There are 8 hidden switches. A switch that is on adds its own fixed numbers to the row, and there is some noise. The rows also spread widely along 11 directions, which tell nothing about the answers.
In the rows, 128 means zero.
Some rows, each with its switches (1 for on, 0 for off) after it:
[128 122  89 152 126 145  94 145  67 166 125 192 150 102 162 100 113 110
  97 129 161 147 183 149 175]
1 1 1 1 0 0 1 0
[115 137 179  83 162 129  99 118 179 175 131 137 134 156 154 163 101  86
  91 138 142 145 167 160 144]
1 0 1 0 1 1 1 0
[174 114 145 216 162 203  99  77 105 150 106 123 112  67 148  99 143 102
 114 111 147 113 150 113 153]
1 1 0 0 0 1 1 1
[174 118 118 109 178 143  92 124 176 197 111 130 142 146 148 103 119  73
  84 127 148 159 179 104 132]
0 0 0 0 0 0 0 0
[141 115  77 136  93 168 155 173  65 140 121 167 122  92 163 108 116 142
 160 157 126 114 148 136 119]
0 0 1 0 0 0 1 0
[146 140 140 135 145 142 153  97 125 163 148 130  78 118 147 161 112  86
 149 138 119 140 153 142 151]
1 1 0 0 1 0 1 1
[105 108 129 117 150 151 114 145 144 177 121 115 128  99 140 117 166 133
 103 138 166 173 161 165 138]
1 0 0 0 0 1 0 0
[123 154  77 146 190 109 151 107 165 182 132  90 105 125 114 139 119 133
 151 121 121 158 145 114 174]
0 0 1 1 1 0 0 0
[116 130 134 100 145  89  85 139 136 156 106 163 169 151 172 143 100  88
  93 140 171 169 174 158 158]
0 1 1 0 1 0 1 1
[132 110 150 106 118 187 111 151 154 197 115 157 156 146 148 131 116 149
  72 114 136 134 158 154 100]
1 1 0 1 0 1 0 0
[147 112 103 178 131 160 114 129 125 100 131 120 137  96 110 110 113 133
 154 157 123  77 111 108 162]
0 0 1 0 0 1 0 0
[114 172  80 141 162  91  92 153 145 113  86 126 154 115 133 119  75 125
 137 106 113 130 121 121 133]
1 0 0 1 1 0 1 0
[138 118  79 141 125 166 136 160 104 165 134 111 111  88 146 112 121 113
  89 100  90 136 151  90  90]
1 0 0 0 0 1 0 0
[112 144 143 108 109 101 104 145 164  93 180 114 129 143 106 169  96  77
 160 169 109 116 120 130 160]
1 1 1 0 1 0 1 1
[130 112 101 158 119 161 132 118  81 118 110 185 145 111 154 131  95 145
 128 131 149 102 159 168 158]
0 0 0 0 1 0 0 0
[153 104 118 146  72 196 124 138  71 113 147 161 117  85 136 114 133 120
 128 151 141 114 158 129 123]
1 0 0 1 0 1 0 1
[174 152 139  99 104 122 143 125 121 127 141 160  86 134 149 157  77  68
 157 172 100 112 134 106 131]
0 1 1 1 1 0 1 0
[ 88 101 165 132 130 144 115 106 113 162 173 105 118 122 145 168 131  96
  66 118 118 108 161 126 174]
0 1 1 0 0 1 1 0
[111 113 137 175 154 215 102 116 180 162 164 162 165 128 117 143 115 145
 127 114 162  99 154 179 173]
0 1 1 0 1 1 0 1
[114 110 160 133  89 164 135 140 150 144 149 121 145 149 103 149 134 177
 165 174 131 102 108 154 145]
1 1 1 1 0 1 1 1
[ 91 121 187  83  83 138 125 124 147 111 146 121 136 156 132 191 110 126
 120 148 127 106 132 148 116]
0 0 0 1 1 1 1 1
[113 139 132 128 102 163  94 132 164 101 147 121 143 124 116 144 109 105
 122 122 116  93 133 107 117]
0 0 0 1 1 0 1 0
[122  93 136  92  73 151 119 172 146 169 149 111 153 153 132 130 155 123
 101 168 125 143 143 105 105]
0 1 1 0 0 0 1 0
[128 130 122 127 164  74 116 136 135 180  92 140 153 150 160 138 106 122
 112 148 148 180 141 147 159]
1 1 1 0 1 1 1 1

New rows. What belongs after each?
[149 128 134 176 194 137 157  61 100 166  91 132  92  99 144 136 112 158
 161 143 155 107 146 164 212]
0 0 1 1 0 1 0 0
[148 105  98 149 113 206 117 165 154 207 187 122 138 135 118 114 136 107
 100 120  99 138 150  88 102]
1 1 1 0 0 1 1 1
[122 119 118  72 167 119 132 163 202 221 154 112 129 161 127 141 132 110
 120 153 136 173 151 139 134]
0 0 1 0 0 1 0 0
[135 124 107 135 117 141  71 169 144 145 141 155 165 129 143 114 106  82
  83 131 124 142 144 105 120]
1 1 1 0 1 1 1 0
[132 107  94 126 142 155 112 136 131 205 175 195 161 164 130 130 106 114
 111 139 169 147 192 166 198]
0 1 1 1 0 0 0 1
[181 122 106 151 199 127 137  89 157 214  84 117 109 127 154 109 137 115
 115 135 145 181 152 107 140]
0 0 0 0 1 1 0 0
[150 141  37 134 163 115 115 188 113 192 166 212 144 140 142 106  62  89
 150 144 116 140 153 148 173]
1 1 1 0 0 0 1 0
[156 133 115 106  91 142 117 169 116  84 133 143 125 110 145 127  88  81
 162 158 110  95 129 111  98]
0 0 0 0 0 0 1 1
[144 124  86 141 159 154 117 108 142 183 155 187 144 152 125 129 106 113
 139 136 169 150 181 160 187]
0 0 0 1 1 0 0 1
[120 106 158 127  94 155 163  83 120 165 173 122  99 143 112 171 162 144
 145 178 154 150 165 161 190]
1 1 1 1 1 0 0 1
[195 147  99 139 193 115 127 131 192 184 112 149 129 160 113 117  75 123
 182 155 124 129 104 123 154]
0 1 0 1 0 1 0 1
[151 146  57 159 174 172 150 124 130 207 140 172  91  99 139 105 134 114
 177 134 152 166 166 146 158]
0 0 0 1 1 0 1 0
[161 127  48 188 147 171 100 137 179 128 175 140 162 141  82 105  97 109
 163 129 112 101 126  90 152]
0 0 0 0 1 0 0 1
[125 119 151 150 150 126 111 126  93 134  63 146 154 101 181 127  99 140
 111 127 160 118 140 162 151]
0 1 1 0 0 1 1 1
[118 114 118 117 131  95  51 129 131 139 145 148 186 162 139 126 112  62
  66 144 163 169 190 120 179]
1 0 1 0 1 0 1 1
[121 133 105 174 139 111 107 115 103  92  88 134 145  94 134 116 123 138
 171 154 165 131 130 158 176]
1 0 0 0 1 0 1 1
[104 138 172 105 122 204 108 119 167 116 170 115 121 104 121 165 114 101
 124 109 141  87 178 158 143]
0 0 1 1 0 0 0 1
[152 122  90 147 171 126 152 138 117 213  96 143 115 112 157 101 143 140
 162 162 157 170 146 150 165]
0 1 1 0 0 0 1 0
[129 166  99 141 198  87 126 129 158 171 106 121 123 124 141 136  94 108
 160 128 130 168 138 148 168]
1 1 1 0 1 0 1 1
[139 107 153 168 160 130 128  73 153 182 125 104 130 149 130 146 146 130
 127 155 149 145 135 123 184]
0 1 1 0 1 1 1 1
[174 128 114 157 191 115 137  97 140 174  90 100 102 110 142 113 126 117
 143 141 134 141 134 115 166]
0 1 0 0 0 0 0 0
[133 101 131 134  97 205 107 105 102 133 193 157 121 116 129 142 126  79
  95 122 149 102 198 130 162]
0 0 0 1 0 0 0 1
[124  91 108 131 101 143 125 119 115 184 151 122 118 127 130 118 198 116
 116 182 165 195 169 125 153]
1 0 0 0 1 0 1 0
[171 129 101 128 103 198 141 173 110 137 119 152 109  67 158 100 127 110
 159 143 141 135 157 137  92]
0 1 1 0 0 0 0 1
[167 106  74 163 159 158  94 124 137 180 178 182 145 152 116 101 109  78
 140 160 145 115 164 119 191]
0 0 0 0 0 0 1 0
[129 140  84 129 170 129 166 143 112 216 105 166 110 126 183 139  92 129
 119 102 119 160 158 154 126]
0 1 0 0 1 0 1 0
[117 111  87 143 155 145 113 119 120 209 150 144 134 129 154 122 148  92
  80 121 157 179 200 124 167]
0 0 1 0 1 0 1 0
[171 124  89 132 113 100 128 155  95 163 131 177 141 159 156 132  71  98
 121 159 103 144 133 105 132]
1 1 1 0 1 1 1 1
[120 111 115 106  79 130 125 192 165 141 134 145 168 163 126 140 110 149
 138 170 106 119  88 125  86]
0 1 0 0 1 1 1 0
[185 123  93 153 144 133 111 127 179 164 124 135 163 173 115 115  88 119
 130 152 108 118 120  83 146]
0 1 1 0 1 0 0 0
[175 134 118 178 177 133 135  88 152 178  99 132 120 139 126 116 125 131
 179 160 147 153 126 138 172]
1 1 0 0 1 0 1 1
[148  98 155 150 126 187 124  96 107 192 138 172 109 113 173 133 152  98
  98 156 169 147 180 147 159]
0 1 1 0 1 1 1 0
[148 100 137  84  72 153  95 170 121 173 171 172 114 122 141 115 169  69
 110 197 164 180 161 126 118]
1 1 0 1 0 1 1 0
[174 117 115 115 149  96 134 134 110 154  74 134 136 129 163 114 103 118
 130 166 145 152 141 121 135]
0 0 1 0 0 1 0 1
[132  94 116 124 105 201  84 168 172 131 181 164 159 115 103 110 153 108
 150 173 177 125 147 158 137]
0 0 0 0 0 1 0 1
[105 121 106 102 161 108  71 159 176 154 126 165 192 156 140 133  99 102
  92 126 170 164 161 163 147]
0 0 0 0 1 1 0 1
[128 112 141  97  83 181 152 154 144 167 191 149  98 127 113 155 145 130
 162 176 136 137 138 166 130]
1 1 0 1 0 1 0 1
[125 122  88 142 125 125 153 142 111 133 146 123 127 139 123 144  85 139
 155 138  79  78 112 111 142]
0 0 0 0 0 0 1 0
[127 111 118 155 120 164 105 121 166 143 136  98 164 149 118 128 137 126
 112 124 125 127 142  97 122]
0 0 0 0 1 0 1 1
[172  76 127 183 104 190 113  87 110 122 163 135 124 121 108 116 142 116
 130 175 133  78 133  98 172]
0 0 0 0 0 1 0 0
[143 126 121 159 164 106 111 118  91 149 107 149 124 113 160 130  83 104
 109 126 116 112 130 130 170]
1 1 0 0 0 1 1 0
[157 124 207 103 107 187  86  94 188 108 130  84 110 115 104 131 156  96
 128 167 151 110 147 119 127]
1 0 0 1 0 0 0 0
[178 104 107 198 189 124  87  69 149 179 113 145 156 156 131 111 103 100
  86 132 142 127 140  92 195]
0 1 0 0 1 1 0 0
[ 99 119 133 105 152 134  62 147 191 164 139 152 204 183 127 145  79 116
  54 111 136 129 164 148 145]
1 0 1 0 1 1 0 0
[120 114 171 116 123 171  75 106 175 137 148 107 165 150 106 141 128 116
  92 131 154 117 178 135 162]
1 0 1 1 0 0 0 1
[ 92 121  74 137 101 144 130 194 105 107 119 153 164  91 125 116 117 186
 165 140 151 119 116 166 125]
0 0 0 1 0 1 0 1
[154  98 115 115 115 177  72 163 157 157 141 193 202 170 132 102 107 105
 125 167 174 124 172 147 142]
0 0 1 0 0 0 1 1
